The rows of a group lie close to one hidden flat surface of 11 dimensions, which may be shifted away from zero. Surfaces can cross.
Known rows, each followed by its group:
[-18  23   5 -42 -53  22 -39  10 -75 -16  -5  37  14 -35 -38 -11]	(3)
[-47  -7  -6   1  -6  70   1   2  25  -2 -63 -28 -37 -17  19 -10]	(6)
[ 23   7 -27 -30   4 -11   7 -22  94  -5  27   2  28   8  22  29]	(2)
[-33  16   6   8 -15  21  35 -38  67 -20  19 -37 -20 -14 -44 -13]	(2)
[-80  18  53 -20  -2  66   0  21 -27  -2  18   6 -45  -1  23  -1]	(3)
[  9 -18 -22  -4  45 -39 -20  33  36  -1  10 -21 -20  21  10  69]	(2)
[ 20 -16  33 -21   0 -13   2  -4 -64 -10  35  34  14  34 -14  20]	(6)
[-49  22 -19 -40  35 -16   1  16   4  14  23 -27  -5   5 -37  32]	(4)
[  2 -22 -10  -4 -10  28   0 -25  14  -1 -38  10 -12  31  20  32]	(2)
[-13  16 -47  -5  -4 -43 -37  19 -41  34 -20  12  37 -25   8 -44]	(3)
[ 17 -37  10  22 -11   6  41  20 -39 -25  21 -11  29  33   3 -62]	(4)
[ 25  -1 -47  14 -15 -46   4 -14   9   0  -6  10  22  36 -75  21]	(4)
[-27  33 -31  19 -24 -26 -31   2 -39 -19  -6  10 -22 -41   4 -15]	(0)
[ 30  48  -8 -44  -2 -17  34   6   1  16 -18  18   2  -5   6 -19]	(0)
[ 54  -5  -5  -4 -33 -12   3 -43  44  16 -27   1   1   2 -50  23]	(5)
[ 24 -28 -17  20 -42  32  34 -13  48 -47  23 -33  -6  24  -3  56]	(0)
[-26 -11  -3  35  45  -2 -11 -22  12  52 -11 -17  14 -16  23  44]	(4)
[  2 -39 -20  33 -19  -7  -6  13   4   6 -42  12  38 -33  10  47]	(0)
[-17  54   8 -10 -17  -5  45 -50  23   1 -25  48  -2 -20 -19  -2]	(5)
[  6 -28  13 -31   6  27   7  44  25  -5 -33  -3  44 -67  24  10]	(6)
[ 29 -13 -15 -69 -18 -14 -55 -12  -4 -24   6   3   3  -6 -32  41]	(1)
[-18 -40  -7 -52  11 -59 -48  23   0   9  14   7   3  -1  33  27]	(3)
[ 21 -68  -7 -29  -4  18 -24   8  36 -64 -24  14  44 -23  30 -13]	(6)
[-67  16  -2  12 -28  13   1  22 -56 -38 -31  39 -12 -43  32   1]	(3)
[ -1  16 -20 -21  19 -34 -42  -1  15  41 -28  42   3  19  15 -35]	(1)
[-19  32  -3 -15  -2   5 -41  -6 -24  -6  18  26  -2  13 -65 -27]	(5)
[ 19  27   0  19 -47  31 -43 -16 -69 -32  57 -24 -13 -24   1  23]	(2)
[ 44  45  11  -8   5 -18  57  36  67   0  42   1  21 -34   3  51]	(5)
[-19 -20  36 -41  26   7  35  43  10  17  -1  12  46 -40  16  23]	(6)
[  1  18 -16  11 -28  -9 -31 -57 -22  32 -14  11  19  -7 -45 -34]	(5)
[-56 -17   5  48  21 -46  39   6   9  30 -14 -11 -32  28  -4 -58]	(1)
[ 29   9  26  30  49  29 -27 -11 -16  15  30  -1  32  -7   6  -2]	(4)
[ 48 -12   2  15 -23 -12  23 -28 -28 -21 -30   5   4   1   7 -66]	(3)
[-27  16 -28  34 -11   0 -10  34  18  26 -50  14 -17 -15  14  -2]	(0)
[-15 -18 -33 -29  20   3 -41 -43  31  15  15  -9  39   5  42 -10]	(5)
[-31  37 -18  36  11  -6 -44  12   4  16  -4   6 -43  12   8 -34]	(0)
[ -4  -8 -26   6 -21  -8  -7  -3  43  48 -27 -38 -17 -16  -1 -24]	(1)
[-69  -6  12 -24 -10   1  10 -31  13  24 -13   6  -2 -24  31 -36]	(5)
[-16  22 -17  26 -37  23 -22 -56 -30 -12  12 -10   5 -11 -16 -57]	(2)
[-25  27 -31  10 -36 -33 -10  44  -3  10  39 -18  -5 -38  26  14]	(0)
[ 10  -2 -12 -58 -40 -18  -1  37   3  -8  52 -26   7 -11 -15  27]	(2)
[ -7  -3  30 -15  32 -28  11  44  35   9  51   6  -6  20  -1  28]	(5)
[ 11  61   7  -5  41 -19  -4 -49 -13  40  49 -13  -3  -1  49  -6]	(4)
[ -2  -7 -49 -19  -7 -47   6  15 -41  13 -48  11  40 -16 -37 -30]	(3)
[-44  28  11 -32  -7 -25  22  27  46   7 -12  37 -13 -32 -14  -1]	(5)
[ 19   9 -24   9 -22  15  53 -51  35 -44 -40 -12  -8 -19  33   9]	(0)
[-28 -82  27   7   3 -25  -4  -9 -17 -23  -1  32  11  34 -25  30]	(6)
[ -5  -8 -31 -14  -1 -42 -55  -9   7 -18   6  38   4  30 -20  13]	(4)
[-43 -29  58  -4  17 -11 -23  37  24  11  15  12 -36   2 -22  25]	(5)
[ 64 -40  62  20 -36 -16 -11  15  -4  25  56 -30  -5  -9 -19 -11]	(5)
[-15  -8  -2  -4  13 -34 -10 -12  17   3  31  -8  17 -15  41 -38]	(2)
[ 38   7  27 -20 -12   9 -38 -26 -18 -12   0  27 -27  -8  52 -35]	(3)
[ 28  52 -42   2 -21 -30 -15   2 -36  16   5  17  12 -28  53 -17]	(0)
[  6 -10  16  27  -9  21  21 -49  30 -36  -6  29  31 -36  29  43]	(6)
[-63   8  27  12  40  32 -13 -29 -35 -14  37   4 -16  28  18  -3]	(5)
[  6  12  18 -15  26  24  44  -4 -13 -28 -41 -49 -46 -21 -42 -18]	(1)
[-25 -24  36  40 -13 -52   0  33 -13  23   4 -15  10 -70 -46 -25]	(2)
[ 15   3  16 -25 -28   5  29  10  14   5  58 -49  25 -34 -32  43]	(2)
[-13 -32  33 -10 -26  17  -2  33  -3 -25  33   1 -10  24  -8  14]	(0)
[ 30  12  41 -53 -23  28  38  -4  20  -1 -36   7 -19 -17 -22  13]	(3)
[  4 -17  -2 -22  34 -28   6   2 -61  28 -56 -13  -4  -9   1 -20]	(3)
[ 54   3 -44 -68  12  -3  -2  36  57 -29 -20   5  33   9  32 -24]	(1)
[  9  12  14   0  22  10  -9 -27 -19  17 -41  -3 -31  12 -46 -22]	(1)
[ -1 -11 -17 -13 -11  -1 -34 -21 -30 -48 -42  44 -51  38  55 -36]	(2)
[-12  -8  33   9  33  17  12   1 -11  35 -40  -6 -20   4 -39   1]	(1)
[ -3  -4  13  27  -6 -56  -2   8  27   8  10  -4  15 -56 -45 -30]	(2)
[-59 -31  16   6  35 -47 -10  -6   5  -4 -18   9   9 -67  11  -7]	(0)
[ 13   1  34  22 -22  34 -23 -10 -49 -20  -3  23   2 -31  21   5]	(6)
[ 22  24  20  53   3  21 -12   7 -10  12  29  29  42 -34  59  -4]	(1)
[-24 -24   8  58  30  -4 -14 -13  -7 -34  22  -4  21 -16  24 -23]	(6)
[  3 -11 -63  -3 -59 -40 -51  52   4  -7  -4  31  16  -1   4  27]	(0)
[-29  -1   1 -11 -23 -16 -43  21 -80  24 -27   3  12 -61  -1 -17]	(3)
[ 40  34   5   7 -26  52  -3 -25  -7 -34 -17  25   4 -42  25  51]	(4)
[-14  24   5  37   8  22  14  18   5  22 -36   3  19 -62 -15  13]	(6)
[  4  34 -28 -14   3  30   5 -11  -8   8 -13 -32 -33  34   2  -8]	(6)
[ 18 -24  17  23  27  -6   6   0 -35  13 -39  16   1 -10  49  18]	(2)
[ 13  18  21 -67  28   8  -5   1 -21  32 -35  12 -17 -10  13   2]	(3)
[  7 -18  31 -16  20  31 -17  52  47  13 -32  21  -1  -9 -12  31]	(4)
[-11  16  30 -54  25  14  35  13  36  12  -2 -26 -29 -16  20 -37]	(1)
[ 41   0  19  53  -8  11 -35 -21   9   6  26  12  32 -34  -8  68]	(2)
[ -8  15  -1  29  36  33  65  44   5  17  27  -5  31  49 -14 -12]	(1)
[-42 -30 -10  33   9   7  25 -10  20   8 -32 -21  -8  -2 -13  37]	(6)
[ 14 -30  50  46 -20 -51 -37  -4   6  53   7  20 -17  -8 -24   5]	(5)
[ 50  17 -23  59  -1  -2  -8 -26   9  19  23 -31  27 -23  15  47]	(5)
[ 12  11  24 -17 -24  23   1  33  25  15 -15 -17 -50  14 -20 -24]	(6)
[ 37  11  38   4   8  20   7 -14  23   7   1  16  -5  -2  -7  30]	(4)
[ 19  -2  61  44 -60   1  71 -16  -2 -13  12   9 -21 -29   2  11]	(4)
[ 12   5  -1 -53 -14   6  26 -46   7 -51  38  13  13  20 -12  42]	(4)
[  8 -17 -31  -8 -49 -13 -58 -18  36  56  12 -14  -3  28  -6 -12]	(1)
[-31 -46  12  -8   4 -25  -7   7 -30  -5  15   1  10 -25  40  -2]	(0)
[ -9  -7  18  17  38 -35  29  20 -21 -39  26  41  18   4   7   0]	(1)
[  7  24 -33 -22  18  -8   3  26  23  32 -25   3  25  -7 -32  29]	(1)
[ 28  47   4  11   4   2  16 -29 -55   4  32   5  13  -9  27  44]	(6)
[ 15   3 -23 -19 -41 -10  20  -9   7 -58 -19  53  10  14   3 -26]	(3)
[ -5 -21  49  13  -6  42  39  -9 -14 -27   9 -14 -17  20 -69  40]	(4)
[ 37 -14 -18  11   8   3 -59   2 -32 -40  26  35  48  22  21 -37]	(4)
[  0  21 -52   9  -1 -36  -4  34  24  62 -10 -15  15   0   3  20]	(0)
[-14  10 -23  26  51 -32  29   0 -53  14 -33   3  25 -16  42 -11]	(3)

New rows. What belongs after each?
[-24  29   2 -23  15  12  55  20  39  12  13 -23  17 -26 -25  21]	(5)
[-19  31 -45 -14  -7 -19 -10  -8   1  37 -35   4 -34   5  58  -1]	(4)
[-37  -6 -23 -26 -39 -18 -44  28 -17   7  -5  12   0 -24 -25  21]	(3)
[ 37  19   0 -23  19  49  27  34  25 -13  17  -9  33  -7  17   6]	(1)
[  7  13  -9 -34 -12  11  45 -72  -4 -19  15 -12 -13  31  -2  40]	(4)
[ 10 -13  47 -25   8 -11 -25 -14  10  24  15  35  17  -7  -6  35]	(1)
[ 21 -32 -21   2 -19  36 -31  22  22  31  23  -8  34  48  21 -16]	(1)
[-11  36   7  -6  20  24  73  11   2  15 -35   3  15 -22 -16  21]	(3)
[-35 -20   3  18  14 -12 -35  -9   1 -15 -27  70  15  16 -22 -34]	(6)
[-72  27 -12   4  32  32  42  22 -19   6 -36   9 -17  17  16   3]	(3)
[-48 -51  37 -25   8  -7 -53   3 -31   5  11   5 -24   0   6  13]	(1)
[-34  46   3  28  -6  57 -11 -12 -56  -7 -15  12 -28   1 -14  -2]	(3)
[ 14   1 -21  53   9  27  -4 -44  39 -42 -21  -1  17 -14 -21  -5]	(6)
[-13 -39 -41   2  13   9  22 -13  57 -14 -52 -17  12  16 -40  20]	(6)
[ 24 -19 -43  -9  14  35 -46  26  -1  33 -56  -8  19  49 -37   9]	(1)
[-50  -7 -47  22  13 -15  21  17   5 -11 -10   9   2  38  10   0]	(3)
[-23  29  39  12   9  44  24 -26   6   6 -20  34  -4  -4 -20   5]	(6)
[  5  11   5  61   9   1 -23  -4 -16   4  21 -10 -22 -14  32  38]	(5)
[ 51  21   3 -14  27 -13   5 -30 -22 -10 -11  28  14   5  48 -32]	(3)
[-49   9 -28  35 -42  -2  35  31  15 -11   3   5  34 -26 -23 -18]	(3)
[ 42  13 -13  39  13  -5 -29   4  23  41 -32  22  12   1 -28  14]	(4)
[ 37  42  20  55  -7  -3  37 -34 -34   6  29 -14   1  -7 -66  17]	(4)
[  1  50  21 -32  34  31   3   9  10  30   4 -18 -20 -11  -1  20]	(4)
[ 28  25  41  22 -66 -44  58  18  14   1  -6  30 -44 -10 -30 -16]	(4)
[  7   1 -10 -27   5 -42   2  17   6  22  31   8  54 -29  13   2]	(3)
[ -5 -39 -17  19  -2 -24  18  -2 -41  11 -60 -26 -19  11 -26 -31]	(3)
[ -7 -61   5  26 -32  26 -17  10  -7  12  26 -49   6  19 -36  33]	(1)
[-23 -33  -7 -43  -8  23 -30  40  19 -18   4 -35 -27  10   6 -10]	(5)
[ -3  36 -20 -32   6  -8 -38   0 -34  -4   4  29  11 -14 -22  87]	(3)
[-55   5   8 -76  -9 -17 -13  19  -5   0  73  -8  -9  24 -18  27]	(1)
[-40 -19   7  29   2   2  49  22 -12 -22   6 -58 -33  -4 -14 -24]	(1)
[ 25  11   0   3   1 -19 -59 -16 -27   8  33  16   9  -6  50 -49]	(3)
[ 36   2  29   1  18  -3  -9 -12 -13 -37  44  34  36   3   2 -28]	(6)
[ 10  -1 -42 -13 -25  -5   1  19 -15   0 -96  44   5   8 -57   3]	(0)
[-38 -24 -13  42  16  -6 -35  35   0  37 -49  10   3   3 -53  26]	(0)
[ 18 -57  22  11 -34   5  36  -8  17 -14 -10 -16  14 -32   8  87]	(6)
[-10  36 -12 -20 -25  37  21   5  -5 -39  -7 -13 -31 -11  -7  -8]	(5)
[ 32   8  10 -23   2  12  65  19  51  17  -6 -35  19 -38   0  53]	(6)
[ 22 -11  26   2 -54  29  14 -14 -14  -2  -7  10  16 -26 -36  19]	(2)
[ 22 -54  71  -3 -59   0 -22  26 -46 -15   6  37 -15 -17   1  33]	(6)
[ 18  36 -55 -11   8  14  -2  16 -17  -8 -38 -37  -2 -13 -63  32]	(1)
[ 35  19 -14  29  34 -12 -17 -18 -25  63 -35  26  39  -6  28 -10]	(0)
[ 26  18 -63  -6 -40 -42 -20   8  36  -3 -13  30  29  -4 -13 -11]	(3)
[ -9 -13 -22   8   7  12 -60 -16  -5   1  41 -13   6  33  26  32]	(2)
[ 27 -17 -27 -13  16   4   2 -26 -23  22 -40  15  25  36  57   7]	(2)
[ 26  -5 -11  18 -40  28   3  -6   0  -9 -64  30 -18   1  33  18]	(4)
[ 24   8 -20 -71   1  -5 -24 -22  13 -17 -19  -8 -33  41 -22 -48]	(1)
[-28  10  13 -21   9  10  15 -45   3   5  10   9   0  23  -8 -16]	(5)
[-29  27 -24   4  25   1  12  47  12  40   5  -2  19  18  10 -11]	(1)
[ -4 -41   6  18 -44   9 -18  38  28 -20  24  20  12  -3  25  41]	(0)
[ 44   6  43  -9 -22  -8  20  -4  25   0   1  34 -27  23 -16  -6]	(4)
[ 27 -25 -14   6  48 -41  -6  -8  49 -16 -35  13 -25  54 -44  14]	(2)
[ 26   5 -10   2  22 -31 -42   3  -2 -28  44   1 -10  11  27  27]	(2)
[ 30  56  39  13  14  16  39   8  17  43   7 -16 -13 -31 -32  26]	(4)
[ 40 -20  19  14 -10  11  19 -22  17 -12   7 -13   2  12 -33   2]	(1)
[ 36  40 -34 -15  19 -22  -7 -17 -24  -2  -4  39  34   9  33 -32]	(3)
[-40 -21  11   8   8   1  15 -14  16  36 -18 -27 -15   7 -15  10]	(5)
[-74  38  35 -41  22  52  11  25  -8 -10  20  33 -17 -10  35  40]	(3)
[-43  -2  25  -2  -8  -2 -27  22  -2  14  -7  12 -36 -54  72  23]	(3)
[ 37  -8  -1 -18 -31 -29  -1  -3  75   3   8  31  46 -31  -4  24]	(2)
[ 20 -22   4  48 -17 -17  11  -9  -8   6   0  17   6  14  38 -37]	(4)
[ -9 -14  60 -39   2 -43  15 -25  14  -1  44  61 -22  51  22 -33]	(5)
[ 28  20 -46 -47 -64  -2 -17 -30  56  -6  22  11  44   0  -4  17]	(2)
[ 31  30  64 -13 -40 -23  24  17  -4  -4  55  38  -6 -17 -11 -43]	(5)
[-54 -31  -7 -31  14  22  10  11  -7   7 -22 -26 -15  14  43  15]	(6)
[-19 -28   8 -39   5 -46  14  35   7 -28 -33  18 -47   2  28 -39]	(2)
[-55  19  30 -14  29 -14  35   9 -27 -14  29  -4 -40  21  -7 -39]	(1)
[ -1   6  22  68  11  25 -56 -18   9  -3  55   0 -15  36 -11   2]	(0)
[ -4 -35   1 -12   1  45 -10  34 -12 -60   3  12  41  -7 -10  27]	(4)
[ 24  25   2 -31   0 -11 -17  60  40  -1  -1  37  16 -22  -9   0]	(4)
[ 26  53 -28 -23   1  36  -4 -49 -30 -16  -9  -6 -12  29 -15  28]	(4)
[ 10 -13 -41  29 -12 -40 -62  -3  15  23  11 -18 -14  17  -2   4]	(3)
[ 40  -2 -26  50  -2  27 -35 -18  12 -52  -7 -22  21 -41  14 -28]	(6)
[ 38 -23  15 -26  -6   5 -46 -19 -12 -24   3  11   8  -8 -15  17]	(1)
[-39  21 -32   5  31  -5  28 -38  38  11 -24   8 -11  14  41  41]	(5)
[  2  37   7  33  27  36  19 -30 -12  -9  -7  -1 -32  15   3  44]	(3)
[ 35  -5 -22  36 -53 -14  33 -28 -22 -31  -4  17  21  -8  48 -13]	(4)
[-16  54 -24 -56  -1 -15 -57   6  -6  20  20  30   3 -13  13   4]	(1)
[ 26 -16   1   9  -3  12  19  23  36 -21  -4 -39 -42  13   6  57]	(5)
[ 29 -16  24  20 -10 -21 -14   5  45  13  -3   4 -18 -19  -2  45]	(5)
[-51   9  -9  20  48   8 -36 -13  21 -16 -14  47  19   4   7 -73]	(6)
[ -9 -23  29 -19 -21  16 -10  -3  33  47  27 -23  -2  11   0   4]	(1)
[ 30 -20  18 -10 -21  19 -21 -50   4 -42  29   2 -19   3  87  -9]	(5)
[ 34 -27  10   7 -33   0  13   3  35 -16   4 -10  -1 -24  20  34]	(6)
[ 10 -18  -8   7 -25 -38  19  14  32 -28  12 -23  10 -55  21   7]	(1)
[-18 -12  21 -18 -33   7 -67  14 -20  33 -14 -17 -47 -17  -2 -28]	(3)
[ -3 -50  26  18 -49 -18  18   3 -14   8 -19  -1 -34  12 -24  80]	(6)
[-23 -35   2 -22 -12 -15   6  34 -18  29  16 -42  13   6 -54   3]	(2)
[ -8 -29  26   4  13 -27 -21  36 -19 -15  19 -15 -36   1   3  19]	(2)
[  1  37   0 -21   9   1  58 -14  44  26  26 -37 -27  15  41  27]	(6)
[ -5   9  -1  11 -17 -34  36  31 -18  -5 -43 -12 -24 -65 -10  -4]	(2)
[  2  -6   0  -1   3  52  10 -17  27 -19  -9 -37 -18  -2 -16  47]	(5)
[ 32 -32 -69 -43  -8  11 -58  17  -3 -21 -50 -28  -4  37 -43  10]	(1)
[-15  -1  37 -64   2   5  -3  30  37   7  39  -1   6 -44  66   1]	(1)
[  9   7  21   7  17   9 -23 -16  19   6   7   0 -41  13  61  -7]	(3)
[-28 -35 -21 -44  15  -9  31  50  40   3 -24 -59  -8   2 -34  17]	(1)
[-18 -23 -61 -21   2  -6 -45  17 -44  -3 -29  -7  -1  15  38   2]	(6)
[-51 -54  54 -16 -14 -28   7  52  24 -12  21  23 -16  -4  21  -6]	(4)
[  3 -22  42  30 -16  26   5 -24 -18   0   7 -16   0   4 -61   4]	(2)
[ 13  21  21 -15  -2 -19  32  29  54  14  34   4  27 -39  -4  21]	(5)
[ 64   7 -21  -5 -69  -9 -36   5   6  -2 -23  15 -35  10 -18  15]	(6)
[-45 -49  22  -9   7  -2 -28  21  21  13  60 -37  -2  17 -18  13]	(2)
[ 50  34  -6 -27 -10   1  -4 -27 -23 -13  28  14   4  24  19   9]	(6)
[-27 -29  16  21  16  -6  43 -13  42  24 -67   7  -4 -14  -7  -6]	(2)
[ 17 -36 -36 -15 -14 -15  -8 -35  49  20  -8 -28  18  -8  72  10]	(5)
[ 64 -17  16 -13 -21 -39 -48  14  23  12  43  19  18  12 -48 -10]	(5)
[ -4 -22 -16  10   7 -33  16  -8 -13 -35 -24  21 -10   0  47   7]	(3)
[ -1  38 -30  34 -11   2 -36   6   6  56  20 -21  14  -7 -24 -31]	(3)
[ 24  18   0 -46  -3 -25  13   3  14  15  16  25  -8  45  -3   7]	(6)
[-26 -44 -62  18  22 -30 -34 -18   8 -30 -11 -15  11  30  29 -15]	(6)
[-54 -48  20 -32   1 -42   8  56   0   6   4 -31 -32   2 -32 -18]	(2)
[ 29  -3  12 -10  -2 -24  24  -7  55  16  20  24  21  16  21 -35]	(1)
